The rows of a group lie close to one hidden flat surface of 9 dimensions, which may be shifted away from zero. Surfaces can cross.
(in the rows, 128 means zero)
Some rows, each with its group after it:
[ 95 112 123  87 132 131 111 154 155 109 123  84 165] => q_91
[ 86 105 114 109 144 148 157 151 163 104 133 112 135] => q_240
[144 105 112 123 177 164 135 157 114 129 119 169 133] => q_219
[117 130 116  95 169  72 176 135 124 116  95  79 198] => q_288
[123 128 141 147 162 138 174 152 146 171 146 153 153] => q_240
[121 134 127 116 122 163 148 140 125 108 121 150 103] => q_951
[ 95 147 176 123 160 151 130 135 123 114 111 137 131] => q_966
[121 136 123  76 102 134 160 134 135  97 121  98 177] => q_145
[152 133 113 119 101 143 125 108 117 118 204 178 103] => q_966
[150 144 184 156 145 167  73 143 160 176 136 118 128] => q_966
[142  95 140 110 155 104 108 125 122  98 114  94 131] => q_951
[149 118 205 133 151 162 133 187 145 104  77 138 160] => q_240
[103 109 146  98 104 131 162 186 154 108  74  95 135] => q_219
[155 126 115 170 136 140 127  90 119 126 121 138 137] => q_91
[ 90 160 148 125 174  83 144 133 119 116  61  94 109] => q_288
[100 152  87  70 178 149 114 141 111  75 132 142 132] => q_145
[128 117 185 156 124 142 170 120 122 121 180 189 152] => q_966
[128  76  91 138  86 179 128 160 153  61 148 172 106] => q_240
[112 140 170 107 153 129 110 115 113 107 115 104 119] => q_288
[119 140 142 178 129 109 162 135 149 167 111 135  99] => q_91
[132  97  89 120 117  96  99 119  96  96 106 126 161] => q_951
[127 137 109  91 172 149 125 110 108 126 136 118 130] => q_951
[147 158 152  96 146  89 100 119 114 142 111  72 142] => q_219
[108 119 123  93  91 128 175 184 173 143 109  83 110] => q_91
[ 88 119 165 101 147  94 194 127 104  85 109 134 163] => q_966
[ 97 132 179  94  56 124 135 198 137 117 142 166 116] => q_91
[148 202  92 115  49 133 128 135  95 134  69 148  99] => q_240
[145 133 167 158 134 107 110  93 114 149 156 144 145] => q_91
[153 109 190 124 106 108 146 161 110 136 142 159  95] => q_951
[ 50 157 121 159 112  83 137 127 110 120  82 163 128] => q_951
[150 122 157 153 114  88 120 122 162 153 123  72 141] => q_951
[162 162 122 148 113 116 124  96 131 210 195 140 142] => q_240
[128 137 111  86 115 118 128 143 123 124 114 110 175] => q_91
[126 147  73 128 105 114 143 149 158 147  89  90 170] => q_288
[121 106  85 145  74 112 181 138 143 131 105 127 161] => q_966
[132 151 140  97 155 100 106 172  88 104 121 180 104] => q_145
[152 205 109 179 138  97  64  82  93 180  95 139 132] => q_288
[119 143 104 140  68 157 112  60 140 112 163 104 143] => q_219
[114 152 106  93 102 151 142 113 102 100 111 138 148] => q_966
[145  72 130 105 156 122 133 152 133  83 108 104 171] => q_240
[140 133 111 110  98 132 116 134 145  88 130 105  98] => q_145
[158 132 168 176  55 134 147 100 121 131 130 158 113] => q_145
[105  93 137 158 135 161 151 184 132 123  70 172  98] => q_145
[137 126 106 131 172 146 106  91 120 132 146 115 143] => q_145
[139 140 162 106 135 122  77 133 103 123  98 114 168] => q_288
[175 156 137  36 132  46  89 156  91  77 129  86 159] => q_145
[115 140 151 140 139 116 155 145 124 155 139 161 116] => q_240
[125 132 129 134  97 139 193 105 130 117 180 168 123] => q_288
[165 127 129 123 140 116  94 151 135 116 142 123 105] => q_219
[111 145 122 129 150 120 132 153 134 190 159 157 110] => q_145
[ 48 103 122 134 134 145 154 147 165 143 112 101  90] => q_219
[114 205 184 118 114  45 148  98  57 187 101 149 134] => q_966
[112 156 166  88 126 196 123 127 127 106 139 129 154] => q_966
[120 120 106 137 116 142 125 162 153 155 132 139  81] => q_219
[171 151 131 154 111 151 121 116 182 171 142  72 120] => q_951
[142 137 141 138 150 103 130 103  82 102  81 139 210] => q_91
[130 105 116 139  69 146 146 143 177 129 181 125 134] => q_219
[121 126 210 106  84 114 121 153 158 161 139  83  95] => q_288
[139  96  99 101 165  87 158 150 131  83 121 102 132] => q_288
[141  97  87 132 183  95 151 113 123 153 156 128 157] => q_240
[124 120 157 104 110 132 174 142 130 140 119 116 183] => q_219
[198 108 140 110 105 111  91 128 116 129 140 113 156] => q_966
[113 153 124 153  71 125 156 139 147 157 121 145 133] => q_951
[177 135 101 179 112 117  63 119 133 191 119 125 117] => q_966
[176 119 188  80 111   4 149 135  90 176 119  66 198] => q_966
[145 136 139 122 110 101 126 154 116 139 124 151 165] => q_288
[122 162 126 109  71 138 146 200 182 164 133 110  87] => q_219
[154 134  77 167 141 119  93  99 132 147 133 131 159] => q_91
[143 136 161 155 136 139  90 111 160  82 168 103  58] => q_145
[100 140 114 156 161 124 129 133 126 107  82 141 146] => q_91
[172 102 108 124  82 107  61 216 152 155 141 150 109] => q_288
[ 90 142 112 106 118 165 122 133 114  78 119 163 156] => q_91
[146  74  86 123  83 118 174 162 162 152 165 129 159] => q_240
[ 91 113 133  88 128  98 165 111 113 171 194 138 152] => q_951
[134  98 155 149 135 150 100  99 145 116 159 115 110] => q_91
[ 97  97 172 147  49 133 182 133 125 139 104 150 148] => q_219
[112 142 109 129 179 156 117  52 151 144 171  66 137] => q_145
[167 103 157  93 148 174 141 154 157 123 173 108  60] => q_951
[ 75 165 168 135  93 127 152 151 171 100 163 136  76] => q_219
[133 138 134 126 120 118 126 121  87 126 119 171 129] => q_951
[118 139 155 111 175 105  97 117 127 139 132  83 100] => q_288
[150 106 162 167 172 152 134  77  98 157 121 150 174] => q_145
[102 177 188 132 167 114 138 127 160 221 185 104 135] => q_240
[143 152 105 155 182  75 106  98  80 163 147 173  78] => q_240

New rows, each followed by its group:
[ 89 108 149 122 116 148 168  93 102 131  90 127 181] => q_219
[135 135 101 129  98 161 131 176 159 130 107 137  99] => q_240
[109 185 137 134 132 121 120 109  97 126  41 114 192] => q_288
[135 139 147 145  97 139  95 156 149 137 156 153  70] => q_240
[161 157 140 142  92 151 121  62  94 112 124 141 157] => q_288
[178  88 127 148 116 160 107 101 122  89 128 122  95] => q_91
[ 97 129 162 125 128 129 137 138 142 121 129 124 136] => q_91
[168 130 125 156 158 106 104 157 123 158 122 152  98] => q_240
[ 72  95 153 124 110 131 180 110 132 117 200 162 123] => q_951
[152  75 171 178 106 114 114  85 124  39 119 118 152] => q_951
[174 130 211 162  77 105 128 103 117  88 128 122 110] => q_145
[186 131 126  99  90 105 103 170 165 113 143  77 133] => q_219
[101 161 158 105 143 159 121 121 132 109 122 114 130] => q_240
[155 117 155  95 166  93  95 129  89 125 135 127 200] => q_288
[116 149 126 131 116 177 121 115 128 122 176 168  14] => q_91
[ 98 125 114 151 152 149 125 103 133 151 163 154 103] => q_219
[151 115 155 143 131 117 108 142  73  64  89 194 105] => q_240
[114 138 155 127 169  79 140 157 113 144 157 167 108] => q_288
[129  88 101 118 150 110 102 200 132 139  58 117  90] => q_145
[154 144 109 151 129 102  90 108  96 146  91 135 120] => q_966
[142 147  72  84 123 154  97 117 118 117 152 121 134] => q_91
[152 100 151 139 154  99 115 146 141 150 156 127 133] => q_240
[161  92 177 127 140 117 155 106  86 115 125 159 208] => q_219
[100 134 160 150 115  81 135 177 165 172 122 115 140] => q_91
[156 133 115 154 118 137 104  68 124 136 142  99 109] => q_145
[ 79 133 138 144 145 122 116 111 153 116 164 115  76] => q_219
[131 115 111 120 165  75 128 100  86 100 125 130 125] => q_966
[139 130 104 142 133 130 106 107  99 134 102 142  96] => q_145
[119 162 114 128 127 156 108 119 105  67 140 182  77] => q_145
[133  74 123 177 116 127  72 155 180 108 123 102 151] => q_91
[114 144 156 160  79 117 140 132 143 143 125 129  65] => q_145
[114 154 181 104 146 168 193 103 145 135 136  94 163] => q_951
[122 123 126 120 143 147 118 137 164 150 132  84 148] => q_966
[154 150  90 103 130 125  72 117 111 141 102  91 127] => q_966
[118 105 147 106 130 146 117 194 105  72 129 209 127] => q_288
[179 100 116 148 120  84 130 153 113 146 130 162 118] => q_240
[145  77 119 133 110 133 159 109 115 100 174 175 176] => q_240
[126 168 171 130 141  88 118 108 101 135  64  88 156] => q_288
[130 124 154 112  92 195  91 110 133 114 195 153 100] => q_288
[ 92 166 140 130 169  71 171 105  90 172 143 158 114] => q_240
[139 121 125 100  94 165  61 162 140 126 125 120 156] => q_288
[104 137 112 125 136 165 140 143 138 142 126 147 103] => q_219
[158 129 109 124 186  49 176  69 110 112 110  63 141] => q_288
[139 113 128 128  69 135 142 158 170 120 162 121 132] => q_219
[138 110 145 136 134  81  84 163 144 141 115  99 119] => q_91
[125 153 196  21 112 167 145 138 125 103 187 105 165] => q_966
[185 125 110 184  55 172 195  89 134 145 141 165 123] => q_91
[125 129 140 140 168 135 112 105 154 135 153  91 106] => q_145
[ 88  84 143 161 137 130 164 129 147 161 170 159 122] => q_219
[100 102 136 177  93 152 128  41 105 115 166 164 138] => q_219
[178 135 103 139  87 109 147  67 142 159 148  73 149] => q_288
[ 92 135 164 123 148 131 162 114 151 139 145  96 129] => q_951
[ 85 148  93 114 109 143 138 142 149 115 113 112  79] => q_145
[ 62  58 144 143 138 115 149  87 132 142 111  84 155] => q_219
[134  82  93 177 146 164 121  85 126 161  73  93 123] => q_145
[ 97 113 128 125 133 162 137 172 167 113 127 127 106] => q_240
[ 96 170 116  94 139 168 167 126 152 153 155 120 148] => q_219
[168 114 171 103 101 106 108 132 129 152 160  97 157] => q_288
[170 136  46  94 123 110 116 160 117 114  66 103 103] => q_91
[107 135 127 126 103 113 118 119 100  62  37 100  60] => q_145
[176 133 154 117  70 102 140  94  79 103  97 126 175] => q_145
[199 103 171  89  96 150 157  70 107 130 166  92 154] => q_91
[123 128 123  99  60 183  79 180 186  92 124  85  86] => q_240
[ 96 140 171 122 139 105 150 125 149 121 158 110 131] => q_219
[162 131 140 134 181  82  45 118 101 114  96  90  66] => q_288
[ 95 150  95  93 131 146 150 103 133 123 127  94 139] => q_145
[ 48 115 113 137  95 159 132  69 142 103 118  89 122] => q_219
[ 84  85 134 165 131 132 140  92 141 147 162 134 121] => q_219
[204 133  73  72  94  80  37 186  75  97  88 149 123] => q_91
[141 133  65 138 144  77 118 177 132 132  78 123 136] => q_288
[102 126 152  98 123 134 207 135 166 145 119  68 137] => q_91
[122 105 136 128 152  89 140 162 134 133 125 129 116] => q_240
[158 170  88 167  66 130 160  92 112 139 109 157 173] => q_288
[111  69 148  97 114 138 158 158 130  80 148 141 104] => q_951
[134 147  89 144  90 107 149 157 144 165 135 155 146] => q_288
[102 160 129 146  60 151 129 133 144 134 138 152  77] => q_219
[148 101  94 161  91 161 111 138 165 132 115 120  85] => q_145
[108 135  44  76 163 138 128 133 107 155 113 123 159] => q_145
[ 93 104  74  87 176  65  94 102 107 158 171  98 142] => q_951
[127  98 111  93 142  75 145 126 106 106 113 106 148] => q_240
[149 124 104 187 162 108 129 102 129 133  86 119 140] => q_91
[159 151 113 175  85 184 115 128 139  94  95 160  92] => q_951
[ 84 137 163 110  89 125 146 158 154 127 152 124  95] => q_240
[157 137 153 119 109 126 137  97  87 103 107 144 187] => q_288
[141 115  53 132  77 170 105 121 103  74  68 147  87] => q_145
[116 167 134 116 179 142 119  97  98 110 166 170 129] => q_145
[118 163 147 109  90 132 134 134 121 160 123 130 133] => q_966
[113 140  89  90 129 144 157 144 132 113  95 107 126] => q_91
[137 126 131 101 170 105  94  93 158  44 186  55 155] => q_219
[106 125 162 163 143 156  97 102 114  88 146 173 123] => q_91
[168 141 107 110 118 160 139 192 147 132 144 161 121] => q_219
[123 165 158 100  77  84 136 117 112 157 142 112 121] => q_240
[140 111 113 148 149 163  88  97 135 101 145 123  82] => q_91
[130 158 139 160 187 123 126 147  98 135  93 184  90] => q_240
[128 100 124 125 109 133 141 144 149 152 137 113 143] => q_219
[115 176 126 148 125 174 149  95 155 160 163 126 121] => q_951
[114 157  87  97 145 110  78 131 124  80 116 105  45] => q_145
[ 77 109 105  92  96 111 158 176 121 125 119 160 116] => q_951
[102 179 113 109  93 121 135 144 132 178 173 160 129] => q_91
[130 156 111 100 111 127  67 110 122 117 138  94  93] => q_240
[148 136 155  94 124 118  84 128  84 101 137 155 125] => q_91
[157 129 126 132 132  85 133 159 103 138  87 148 108] => q_240
[ 99 178  94 106 127  55 188 127  74 162  74 146  99] => q_240
[168 152 130 105 123  89 121 147 110 155  76  96 146] => q_240
[179 122 164 117 117 105 118 129  60  69  83 177 158] => q_145
